Every row belongs to one group in each of 2 separate groupings. Each group adds its own fixed numbers to the row, and there is some noise. The rows also spread widely along 5 directions, which tell nothing about the answers.
Some rows, each with its group in each grouping after it:
-2.457 3.191 -1.968 -0.321 1.482 3.464 -3.067 0.572 0.072 2.686 -1.196
 1.085 -2.923 0.358 0.970 -1.288 -> Mivag gibu
-1.103 2.467 -2.698 -0.713 3.092 2.207 -2.828 1.847 -0.587 2.885 -0.648
 1.517 -3.809 3.063 -1.087 -0.808 -> mipo sebo
-1.384 2.793 -0.826 -2.115 0.224 4.467 -3.010 1.111 -1.341 1.317 -0.916
 -1.078 -1.487 0.275 1.158 0.637 -> vog gibu
-2.546 2.025 -1.895 1.650 -0.513 0.661 -0.225 -2.244 -2.198 3.070 -0.547
 2.274 -1.084 2.436 -1.356 -0.371 -> somon mela
-0.670 2.475 -1.105 -2.895 0.206 2.816 -2.356 1.579 -0.142 3.005 -1.456
 0.105 -3.535 0.792 0.011 -0.464 -> vog mela
0.125 1.404 -0.285 -1.171 1.302 5.879 -3.283 2.091 -1.060 0.481 0.638
 -0.432 -1.172 2.104 -0.106 -0.239 -> somon Tiz
0.414 1.201 -0.127 -1.301 1.141 0.455 -0.846 -0.464 -1.243 1.384 -0.111
 0.859 -2.022 0.108 0.287 0.419 -> vab Tiz
-0.893 2.164 -0.981 -0.468 1.548 0.309 -2.219 1.096 -1.419 3.573 -0.656
 2.262 -3.190 -0.299 0.849 0.155 -> mipo sebo
-2.279 2.520 -1.835 -0.085 -1.073 4.915 -2.707 -0.463 -1.728 1.067
 -1.193 -0.376 -1.327 -1.209 1.795 -1.001 -> vab mela
-0.032 1.905 -0.679 -0.137 1.817 3.187 -1.027 0.402 -0.369 3.371 0.609
 1.608 -1.241 0.613 0.641 0.431 -> Mivag Tiz
-0.503 1.655 -1.927 -0.298 1.771 4.042 -2.075 2.333 -0.575 1.851 0.735
 0.087 -2.087 -1.156 2.301 -0.086 -> vab sebo
-0.044 2.844 -1.658 -1.671 3.946 1.022 -1.260 2.307 2.329 4.404 -0.280
 2.465 -5.669 0.876 -0.130 -1.532 -> Mivag gibu
-2.044 3.001 -1.615 -0.313 1.720 1.582 -1.812 -0.277 -0.339 2.238 -0.192
 1.594 -1.453 1.824 0.212 -0.772 -> Mivag sebo
-2.909 3.561 -1.545 0.592 -0.354 2.619 -1.823 -2.022 -1.103 2.346 -1.013
 1.240 -0.666 0.478 0.832 -0.743 -> Mivag Tiz
-0.778 2.140 -2.152 -0.695 3.500 4.765 -3.618 2.546 -0.639 2.094 -0.455
 -0.179 -2.761 3.159 -0.737 -0.092 -> mipo gibu
-1.084 1.557 -0.017 -1.761 -0.510 2.307 -2.937 1.132 -1.522 1.274 -1.330
 0.643 -2.570 1.225 -0.376 -1.634 -> somon mela
-1.985 2.354 -0.728 -1.019 -0.220 -1.630 -2.638 -0.242 -2.059 2.577
 -1.857 2.825 -3.112 -0.046 0.221 -0.706 -> mipo sebo
0.246 1.327 -1.867 0.229 2.177 2.732 0.284 0.697 -0.347 3.938 0.877
 1.336 -2.442 -0.164 0.897 0.868 -> vab mela

New rows. What belongs after each?
-1.233 1.886 -1.616 1.050 0.749 2.155 -1.220 1.099 -1.368 2.495 1.039
 2.050 -1.903 0.870 0.616 -0.152 -> somon sebo
-0.601 2.109 -0.083 -1.952 1.991 0.814 -2.302 1.474 -0.143 1.737 -0.294
 1.240 -2.193 1.551 0.437 -0.656 -> Mivag sebo
-1.096 1.497 -0.756 -0.890 0.197 1.772 -2.312 0.357 -2.051 0.370 -0.496
 0.408 -1.019 -1.163 2.320 -0.143 -> vab sebo
-3.877 2.939 -1.828 0.875 -0.933 2.533 -3.321 -2.345 -3.654 1.807 -2.261
 0.806 0.015 2.461 -0.629 0.193 -> mipo mela
-0.681 1.564 1.140 -0.193 1.127 -0.038 -0.837 -0.349 -1.372 3.272 -0.065
 2.593 -1.087 -1.583 2.223 1.814 -> Mivag gibu
-3.821 3.676 -2.565 0.613 -0.529 1.502 -1.434 -2.250 -0.438 3.882 -1.731
 2.370 -2.410 1.087 -0.566 -2.211 -> Mivag mela
-0.783 2.001 -1.081 -1.529 2.108 2.765 -1.717 0.400 -0.103 2.340 -0.746
 0.737 -1.753 3.507 -1.187 -0.989 -> Mivag mela
-0.151 2.119 1.221 -2.697 0.392 0.282 -2.647 0.333 -0.482 1.942 -1.549
 2.026 -2.694 -0.659 0.817 -0.959 -> Mivag Tiz
-1.040 2.440 -0.438 -2.142 2.039 0.282 -2.030 0.842 0.658 2.924 -1.157
 1.835 -3.941 0.542 0.282 -1.374 -> Mivag gibu
-2.406 3.285 -1.576 -0.050 1.188 3.559 -2.662 0.292 -0.070 2.744 -0.494
 1.351 -1.826 -0.107 1.330 -0.339 -> Mivag gibu
-1.446 1.828 0.967 -0.953 0.481 2.079 -2.700 0.045 -1.586 1.200 -0.832
 0.880 -0.195 -0.936 2.158 0.930 -> Mivag gibu
-0.408 1.775 0.645 -2.374 1.464 1.859 -3.026 2.265 -0.192 1.351 -0.190
 0.759 -1.786 -0.151 1.738 -0.802 -> Mivag sebo
-2.046 3.065 -0.697 -1.478 0.983 1.122 -2.394 0.554 0.577 3.205 -0.874
 2.069 -3.716 -0.910 1.163 -1.494 -> Mivag gibu
-0.198 2.177 -1.601 -1.524 3.612 2.388 -1.975 1.956 0.604 2.090 0.277
 0.757 -1.858 3.594 -0.384 -1.057 -> Mivag sebo
0.220 1.762 -0.092 -1.607 2.664 1.868 -2.003 2.144 0.081 2.562 0.599
 1.594 -2.325 0.162 1.842 -0.073 -> Mivag sebo
-2.499 2.428 -1.095 0.013 -0.572 1.197 -2.659 -0.553 -1.523 4.193 -2.044
 2.488 -3.421 -0.718 0.521 -0.607 -> mipo mela
-0.699 2.625 -0.787 0.167 2.116 0.945 -0.438 0.417 0.233 4.631 0.201
 3.087 -3.253 -1.234 1.269 0.541 -> Mivag gibu
-3.131 2.667 -1.857 0.346 -0.017 2.595 -3.154 -0.825 -3.152 1.145 -1.158
 0.660 0.037 2.333 0.178 0.285 -> mipo sebo
-2.116 2.642 -2.494 1.100 1.141 4.373 -2.590 0.961 -1.003 4.663 -1.109
 1.698 -3.220 0.193 0.524 -0.182 -> mipo mela
-0.830 1.724 1.548 -0.815 0.118 0.684 -1.771 0.445 -1.801 1.757 0.144
 1.593 0.098 -1.783 2.913 1.323 -> Mivag sebo
-0.459 1.841 0.918 -2.108 0.370 1.392 -2.437 -0.312 -0.894 1.592 -1.227
 1.321 -1.372 -0.027 0.580 -0.492 -> Mivag Tiz
-1.680 1.967 -0.973 -0.440 0.368 6.516 -5.005 0.894 -2.466 1.019 -1.250
 -0.720 -0.343 0.841 1.109 0.706 -> mipo Tiz
-2.542 2.682 -0.902 0.527 -2.049 4.543 -3.442 -0.515 -2.487 0.800 -0.854
 0.457 -0.660 -0.083 0.652 -0.885 -> somon Tiz
-3.104 2.824 -1.699 -0.357 -0.400 2.418 -3.134 0.106 -1.797 0.518 -1.546
 0.368 -2.112 2.020 -0.818 -1.988 -> somon gibu
-0.946 1.494 0.512 -0.833 -0.925 2.647 -2.281 1.265 -1.602 2.136 -0.858
 1.367 -2.356 -1.156 1.286 -0.487 -> somon mela
0.306 1.993 -0.736 -0.867 2.864 1.934 -0.504 0.798 0.608 4.172 0.207
 1.989 -2.649 2.238 -0.679 -0.124 -> Mivag mela
-2.146 1.853 -0.158 -0.683 -1.457 2.995 -3.109 0.628 -2.219 1.471 -1.245
 0.742 -1.309 0.032 0.594 -1.097 -> somon mela
-2.253 2.963 -1.090 -1.589 0.252 1.630 -3.819 0.564 -1.118 3.177 -2.511
 1.700 -4.031 0.684 -0.411 -1.919 -> mipo mela
-1.948 1.993 -1.119 -0.237 -0.661 2.903 -2.307 0.380 -1.718 1.584 -0.901
 1.070 -1.800 1.584 -0.474 -1.148 -> somon mela
-0.164 1.273 -1.471 0.356 1.821 4.028 -0.507 0.555 -1.210 2.626 0.407
 0.584 -1.333 -0.316 1.253 0.910 -> vab mela
-4.472 2.606 -0.416 -0.058 -3.756 2.558 -3.605 -1.986 -3.591 0.466
 -2.284 0.660 -0.078 0.298 0.250 -1.639 -> somon mela
-0.884 2.201 -1.327 0.702 2.672 0.911 -0.136 -0.861 -0.445 3.646 0.492
 2.086 -1.302 1.459 0.008 1.049 -> Mivag gibu
0.889 1.501 -1.329 -2.700 1.908 2.625 -0.834 1.013 -0.638 2.489 -0.206
 -0.485 -1.483 3.656 -1.380 1.051 -> vog mela
